Every row belongs to one group in each of 4 separate groupings. Each group adds its own fixed numbers to the row, and there is some noise. The rows also spread widely along 15 directions, which tell nothing about the answers.
In the rows, 128 means zero.
Some rows, each with its group in each grouping after it:
[181  93  73 106 139 172 119 143 130 149 144 170 113 118 153 111 165  90
  79  86 148 146 112 161 169 105 133 185  93 100 100 131 141]
J k481 vori N
[ 41 157  97 165  84 119 139 124 151  98 127 117 158 101 121 137 110 135
  95 138 126 106 122 110 131 111 145 139 131  84 172 201 101]
E k511 disez C
[113 111 152 121 133 148 182 110 142 157 147 149 122 128 142 122  81 172
 198 129 140 139 145 178 135 126  88 117 188 141 166 129 117]
T k335 vori L
[ 83  80  77 167 144 128 106 181 144 137 113  70 163 100  71 119 108 150
 151  87 126  93 164 155  36 139  74 158 151 117 124 124 135]
J k707 Fik L
[115 130 137 180 140  97 118 103  85 132 131 108 163 116  96  73 153 104
 135 129  93  46  87 134 109 112  64 161 153  91 101 113 164]
X k511 disez Z
[136 119 106 140 108 123 118  76 113 168 135 115 129  92 143  96 124 100
  88 117 127  60 102 156 187 148 136 190 128  82 105 132 100]
K k707 Fik N
[185 134 127 144 125 125 196 153 148  35 175 135 155 118 130 142 149 128
  78 150 151 119  81  89 139  85 147 166  98  69  93 164  99]
E k481 vori Z
[ 83 126  77 128  98 141 106  97 111  98 119 112 102 101 105 121  97 133
  93 125 114 107  98  48 148  87 148  96 180 123 147 154 118]
T k335 disez C
[143 119 149 141 178 153 111 129 130 143 144 159 137 121 129 125 128 120
 173 121 132 168 105 150 165 111 117 151 131 113 134 131 139]
X k707 vori N
[167 117 123 128 102 125 161 154 144 181 137 158 137 143 158 130 138  87
 175 118 147 193 138 174 150 118 105 111 146 105 126 144 100]
K k481 disez Z
[148 132 116 117 136 157 179 178 125 115 142 156 141 130 145 142 152 162
 177 120 115 162 155 134 126 139 107 111 142 142 121 144 134]
K k481 vori L
[149  72  79 107 146 161 136 161 107 190 141 154 146 152 133 151  96 145
 109 104 115  90 114 122 176 162 136 162 159 161 146  99 126]
K k707 Fik Z
[165 107 158 155 149 104  89  73 106 160 131  94 130 120 113  83  97 123
 168  97  77  75 107 130 145 174 120 137 218 113 116 155  84]
E k511 vori C
[ 95 146 106 114 104 168 168 140 156  95 153 172 120 115 166 137 130 141
 134 132 146 181 135 129 155  92 129 113 133 110 157 183 120]
K k335 disez L
[120 134 131 182 108  82 136 103 145 144  92  64 149  79  83 143  92 111
 159 159 166 153 143 155  98  93 118 124 107  72 116 120 113]
X k511 vori C
[120 129 146 157 148 134 127 183 124 144 125 136 163 175 125 149 162 153
 119 110 117 120  99 146 119 121 135 200  70 148  94 122 159]
K k335 Fik C
[133 117 167 149 136 142 130 106 139 160 122 131 139 132 117 140  48 151
 135 130 129 131  95 131 143 140 151 168 145 141 171 157 119]
J k335 vori Z
[115  93  54 108 119 173 177 118 139 129 119 123 106  92 108 143  89 150
  87 142 183 147 159 145 102  67 118 131  89 104 148 106 178]
J k481 vori Z
[ 91 121 121 161 170 127 108 163 127 165 159 122 210 180 141 149 173 119
 125 111 103  81  90 157 183 144 148 175 129  65 106 136 103]
E k707 vori N
[103  90  81 149 103 125 196 177 163 140 122 101 158 102  99 155  85 155
 100 137 186 107 151 170  89 111 104 181  95 114 149 109 119]
T k481 vori N
[165  76 134 131 162 143 142 137 134 139 160 132 116 112 118 109  74 163
 147  85 122  55 107 134 143 186  91 190 213 174 146 125  87]
K k481 vori Z
[186  90 138 106 154 135 167  74 131  99 168 137  89 137 119 122  90 140
 120 146 160 131  94 117 154  53 115 118 159 118 119 109 137]
K k511 vori C
[169 122 106 129 129 141 131 137  72 153 147 187 152 148 135  88 176 105
 115 119  83  88  87 115 176 105  97 147 145 122 125 121 170]
E k707 disez C
[119  89 105 129 180 171 155 117 136 100 183 138 131  87 119 119 107 165
 120 127 154  54 105 144 154 118  93 182 157 105 137  99 129]
T k707 disez L
[157 103 115 133 144 155 103 103  93 156 129 115 145 148 123 137  65 135
  93 119  87  91  86  71 167 160 182 128 176 124 145 171 119]
K k481 disez Z
[ 75  92 108 115 101 152 147 116 170 134 113 110  70 134 144 138  88 189
 119 104 144 136 152 159  81 137 140 161 121 160 122 138 112]
E k511 disez Z
[175 102  79 135  60 115 164 163 159 113  97  97 111  68 103 136  95 121
 100 120 172 167 150 118  87 100 129 144 104 124 120 142  96]
T k335 vori C
[102 132 173 155 144 135 129 125 110 139 131 154 172 221 132 140 108 154
 116 129  94 129  76 119 122  81 152 153 121 137 153 184 177]
X k707 vori C
[101 109  98 164 174 152 108 162 124 111 137  79 180 145 114 131 163 142
 113 110 106 109 126 140  83 123 145 148  99  56  82 158 155]
T k707 disez Z
[ 88 130 121 167 110 120 121 164 130 137 120 137 196 153 117 123 123 115
 134 112  91 135 118 127  98 119 115 132 149 108 170 211 136]
E k511 vori L
[134 136 172 160 162 138 144  95 123  90 169 144 161 103 108  97  77 149
 137 149 107  88  78 111 155 119 110 156 173  97 182 179 126]
E k335 vori N
[ 73 151 139 130 143 167 159 130 144 139 149 177 146 164 161 152 139 140
 143 130 136 165 114 151 169  95 141 131 116 108 159 173 150]
K k481 vori Z
[ 96 122 160 162  94  97 151 124 177 101 140  96 118 130 138 103 127 135
 141  92 142 104 105 160  94 125 110 179 161 111  96 173  60]
T k335 vori Z
[121 105 125 159 125 102 171 116 165 115 149  68 147  86 104 157  73 147
 141 147 172  80 117 134 144 143 132 155 170  80 120 111  39]
T k707 vori Z
[134 107  83 154 143 143 108 206 144 125 118 128 171 140  99 172 137 104
  93 107 143 154  97  93 126 101 152 161  89 116 118 145 138]
K k481 vori Z
[103 110 113 154 133 133  84  97 129  95 109  60 121 135 108 103 110 141
 109  86  95 127 128 105  60 105 160 114 151  88 101 219 129]
T k481 vori C

New rows, each followed by its group in each grouping:
[132 130 139 154  88 100 144 156 171 126  98 100 115 122 117 186 100 145
 120 132 156 137  91  94 138 151 171 185 104 171  87 114  57]
K k511 vori Z
[166 126  88 123  93 149 182 140 107 124 135 172 141  85 133 140  95 132
 101 160 137 122 116  94 166 115 123 141 130 130 164 127 134]
X k707 disez L
[108 134 117 172 154 135 131 179 112 117 128 143 165 110 103 114 188 128
 139 119 121 105 115 149  97 111  79 194  77 117  96 102 184]
X k707 Fik Z
[128 133 163 155 113 102 125 133 170 152 120 108 127 164 152 150 161 108
 154 104 147 173 112 174 135 115 160 159 105 103  64 151  74]
T k511 vori C
[173 110 142 163 110  99 166 146 138 160 165 143 186 141 142 127 122  82
 112 130 147  82  69 159 180 129 114 191 152  77 124 137  69]
T k707 disez Z
[115 101  99 144 119 121 158 132 133 149 126 100 119 103 105 112 113 153
 144 115 151  86 152 172  95 121  71 155 142 127 118  94 129]
K k481 disez C
[ 98 110 116 130 108  96 157 129 147 152 150 136 122 144 145 150 153 110
 112 116 165  70  80 150 185 121 114 200 135 131  80  60  70]
X k511 Fik Z
[141 112 115 123 140 161  85 106 128 120 130 133 102 130 140 130 105 121
  93  87 108 126  82  75 172 139 183 151 155 135 119 186 103]
K k481 vori Z
[ 84 128  81 137  84 120 143 213 131  98 124 138 136 141 126 111 188 135
 146  85  98 133 138 107  84 110  81 116 168 152 115 153 118]
T k335 disez C
[106 130  81 165 117 138  96 178 114 100 100 112 154 113 105 101 188 121
  98  92  85 117 122 106  66 119 123 166  83 104  87 170 171]
E k707 vori Z
[ 99 115  87 131 101 119 106 141 154 163 108 104  99 101 118 163 117 117
 172 115 154 144 124 109 165 137 125 118 170 147  99  79  63]
K k707 disez L
[173 138 108 133  96 123 126  93  80 100 123 121 121 117 134  92 162 108
  90 127  79  94  86  63 152 120 153 124 139  95  73 156 127]
E k707 vori Z
[183  77 135 126 150 134 157 160 135 147 148 160 121 139 117 141 101 133
 132 112 156 113  86 139 140 121  95 200 139 169 118  73 122]
X k481 Fik Z
[151 128 138 166 140 105 132 165 125 140 143 124 184 135 116 107 160  93
 190 112 107 140 120 144 125 127  84 116 173  84 113 157 110]
K k707 vori Z
[186 106 158 133 108 141 155  96 122 170 132 147 105 114 154  93  96 155
 147 120 117 102 125 183 126 165 106 188 137 146 118 133 119]
E k707 disez L
[228 106 120 123 174 165 169 152 104 117 148 124 137 109 142 146 142 170
 119 126 130 130 146 151 129 154 156 177  73 105  70 108 144]
X k481 Fik C
[ 64 128 110 146 153 148 126 108 113 135 129 156 133 117 114  98 159 118
 133 122 129 107 113 159 124  71  72 153 115 108 137 114 203]
X k511 vori Z
[ 82 115 126 120 156 160 138  76 127 131 147 127 117 153 139 140 106 163
 129 145 124 130 111 132 149  98 148 111 139  99 133 133 148]
E k511 disez Z
[188  94 143 161 156 112 152 181 133 110 138 101 178 166 103 166 129 154
  82 132 126  81  72 109 109 137 158 217  76 128  68 105 119]
E k511 vori Z
[ 79 124 145 165 127 112 103 103 123 193 116  83 162 171 146 123 137 126
 147  97  92  78 109 167 140 170 156 156 159  93  92 157  88]
T k707 vori Z
[136 122 127 138 179 179 105 114 151  64 156 102 122 108 140 136 119 164
  94 105 118 129 107 104 132 143 195 170 106  80  98 207 114]
K k707 vori Z
[156 132 169 141 142 138 150 167 148  74 164 192 122 142 123 119 130 138
 153 119 122 161  78 102 138  90  96 154 158 172 150 171 129]
K k511 disez C
[154 132  67  97 109 167 177 149  84 117 164 174 155 129 168 105 165 135
  90 115  88 108 148 121 166 124 128 111 148  91 146 182 155]
K k335 Fik C
[177 106 126 124 130 142 187 135 132 118 162 182 115 105 109 122  92 137
 137 155 170 132 102 129 156  66  69 152 140 149 165  94 151]
K k707 disez C
[123  97 133 154 147 125 168 148 140 127 151 141 165 126  89 104  92 133
 182 142 134 147 136 160  76  81  43 107 175 103 187 145 159]
E k511 disez Z
[106  71  61 125 115 128 175 170 148 145 160 112 164 142 141 136 109 138
 109 103 146  90 157 174 105 128  97 149 168  86 140 140  95]
X k707 disez Z
[146  83 117 126 137 140 112 106 101 159 146 138 127 162 142  73 133 119
 105  73  85  71 104 147 118 139 108 168 173 119 111 162 136]
E k481 Fik Z
[ 76 128  92 150 149 153  96  86 126 129 120  66 127  85 129 120 140 149
 121  98 118  73 145 150 123 158 151 156 128  68  84 145 114]
J k481 vori L
[136 116  71 138  74 121 143 161 123 183 100 137 141 108 138 153 125 100
  80 110 142  92 114 126 168 157 147 193 105 136 120 111  95]
X k481 vori Z
[ 60 158 160 143  89 136 131 115 139 147 115 167 121 164 151 135 114 151
 155 133 107 148  93 120 146 114 136 140 140 164 154 167 122]
E k707 disez L
[150 164 173 156 123 125 179  57 123 120 140 142 123  78 123 123  92 123
 129 184 160 107  81 127 188 102 127 162 113  95 138 125 128]
K k481 vori Z
[162 125 116 163 145 125 182 190 142  54 174 127 182  88  96 141 114 151
 107 134 143  87 111  98 123 122 110 177 137 100 147 163 103]
K k481 Fik C
[143  88 141 174 155 127 132 135 135 154 134  95 170 128  95 144  71 149
 103 135 141  57  81 140 127 147 136 213 120 116 129 111 115]
T k707 disez Z
[ 73 146 129 169 107 104 115 152 121 152 120 101 193 183 139 130 147 125
 132 109  73  97 107 123 136 151 153 134 158  96 118 198  96]
K k707 vori N
[160  80 131 124 163 148 144  94 137 125 175 111 149 130 127 129  44 157
 100 135 133  93 104 130 161 135 157 154 173  84 161 157  87]
E k335 Fik N
[178  76 121  99 162 164 147 125 153  77 173 107 106 163 147 149  89 183
 110 113 134 164 126 114 115 101 177 114 148  99 103 167  98]
E k335 disez C
[ 95 121 114 183 132 120 121 148 177  99 147 118 146  51  89 122 104  99
 119 114 175  85  86 127 139 120  96 200 148  91 152 144  75]
T k481 disez Z
[210  90 127 131 102 125 191 140 128 112 128 114  96 111 120 103 106 171
 109 118 144 103 139 152  66 124  92 187 108 158  91 119 137]
K k481 disez C
[ 87 118 123 146 144 165  61 119 123 194 104 162 124 140 129 100 140 112
 153  73 101 138 109 164 134 126 110 169 132 150 138 151 171]
J k707 vori L
[ 30 120  44 129 156 169 119 126 133  79 165 126 136  91 117 140 150 151
  72 113 141  34 103  91 176 102 123 164 144  95 129 117 133]
K k707 vori L
[137 104  94 128 117 119 154 104 124 171 138 103 141 147 139 141 128 107
 102 127 153  91 113 150 166 110 139 143 130  78  90 107 108]
K k481 vori Z
[ 78 126 150 129 159 159 131  49 123 128 144 117  91 114 127 116  96 172
 180 144 130 112 115 137 147 107 116 107 175 117 126 111 137]
T k707 disez L
[134  93  68 107 151 173 158 141 135 124 135 131 117  83 109 171  76 162
 120 144 157 140 143  99 159 131 142 117 139 137 159 103 131]
K k511 vori Z
[ 75 129  94 147 134 146  91 129 168  94 140 126 123  88 121 152 100 108
 101  99 148 124  87  76 180 126 168 153 157 104 151 184  70]
K k481 vori Z
[112 116 134 154 140 130 167 119 125  88 136  92 146 113  92 132  83 188
 115 152 122  68 108 102  97 119 120 155 139 119 133 123 136]
E k335 vori Z
[172 143 158 174 148 139 151 185 100 107 118 144 196 116  85 140 109 147
 133 164 101 143  89  85 122 121 132 154  99 135 155 148 169]
T k335 vori N
[117 158 180 178 101  90 151 164 172 137 136 172 163 136 138 121 171  73
 180 123 169 184  91 189 129  66  68 179 102 103 119 145 111]
X k335 vori L
[ 83 121  86 133 142 151 153 117 122 129 129 103 134  85 112 124 111 170
 148 138 127 104 163 140 126 135 112 114 146  96 143 121 132]
E k481 vori N
[ 49 132  70 128 130 150  95 146 115 139 127 155 142 149 134 154 166 132
  81 102 103  76  87  81 201 121 161 157 133 138 131 123 128]
E k511 vori C
[117 154 156 134 151 158 163  96 119  84 147 137 112 138 136 115 143 160
 163 151 119 166 117 121 115  77 118  93 125 100 110 158 175]
K k481 disez Z
[164 156 137 139  93 116 119 120 142 121 112 132  94 106 143 159 135 112
 108 117 141 133  75  75 202 142 188 174 115 150  77 134  57]
K k481 vori C
[102 108 147 143 179 141 150 128 136 139 170 130 177 179 127 163 102 139
 140 135 137 108  80 127 175 106 145 130 171  91 146 135 108]
T k481 vori Z
[ 56 125 110 162 149 161  98 134 143  98 129 123 145 107 119  93 135 150
 112  85  90 105 132 142  79 137 119 170 126 102 151 219 158]
E k511 vori Z
[180  82 114 125  99 127 177 161 121 103 126  85 140 155 124 129  88 177
 104 111  99 109 130  97  68 150 149 129 165 140 104 171  99]
T k335 vori Z
[ 41 136 133 165 122 114 162 132 140  91 114 108 114  95  77 117 110 171
 174 134 142  96 127 118  70  96  52 142 159 158 139 101 147]
X k481 vori Z
[ 61 116  95 137 130 151 103 180 121 152 109 134 151 178 116 143 137 144
 150 103  98 170 132 112 103  94 128  90 147 145 149 153 162]
T k335 disez C
[ 98 114  69 130 133 146 123 118 107 177 142 139 144 112 138 143 149 122
  81 114 134  32  96 129 227 140 148 188 133 105 115  82 109]
T k707 vori C
[116 143 131 176 139 117 136 142 120 129 122  95 182 115 108 140 134 122
 147 155 130 143 121 139 111 108 124 130 101  60 111 134 144]
X k335 disez Z
[180  75  84 100  80 124 141 120 120 147 113 127  68 117 120 100  80 136
 115  83 123 108 131  97 118 129 104 128 202 190 125 131  95]
K k481 vori C
[151 107  97  88 125 164 159 128 148 109 165 168  86 128 167 123 128 142
 137 104 136 177 144 137 155 106 127 105 167 126 137 170 109]
K k511 disez C
[187  63 137 104 157 153 159 155 140 135 161 142 121 195 140 155  87 172
 140 116 137 144 104 128 125 114 130 141 161 166 113 115 116]
K k707 disez L
[124 135 124 137 114 129 146  96 129 118 171 168 141  87 142 112 105 110
  97 123 127  60  81 111 222 139 133 172 188 104 174 170  73]
T k511 Fik C
[123 129 146 131 122 151 154 162 127  86 137 144 111 119 142  99 142 190
 169  88  83 102 127 114  94 171  97 155 183 186 114 164 113]
T k335 vori L
[140  99  98 134 132 127 133 143  90 184 139 106 162 125 141  95 142 137
 157  96  75  54 142 156 152 206 103 135 206 109 112 120  89]
T k335 disez N
[140 122 129 139 140 170 151 143 162  99 128 144 107  85 119 147  95 161
 131 135 170 172 126 135 109 105 128 172  79 140 135 141 150]
K k481 disez L
[167 114  74  96  92 139 192 124 119  58 155 128 109  72 140 118  91 152
 113 130 107 124 155  68 131 150 136  85 206 110 146 183  78]
X k511 Fik Z
[181  87 111 132 107 114 182 136 130  74 139 117 133 133  83 115  76 124
 103 142 147 136 102  78  75  48  92 105 161 116 140 156 144]
K k481 vori Z
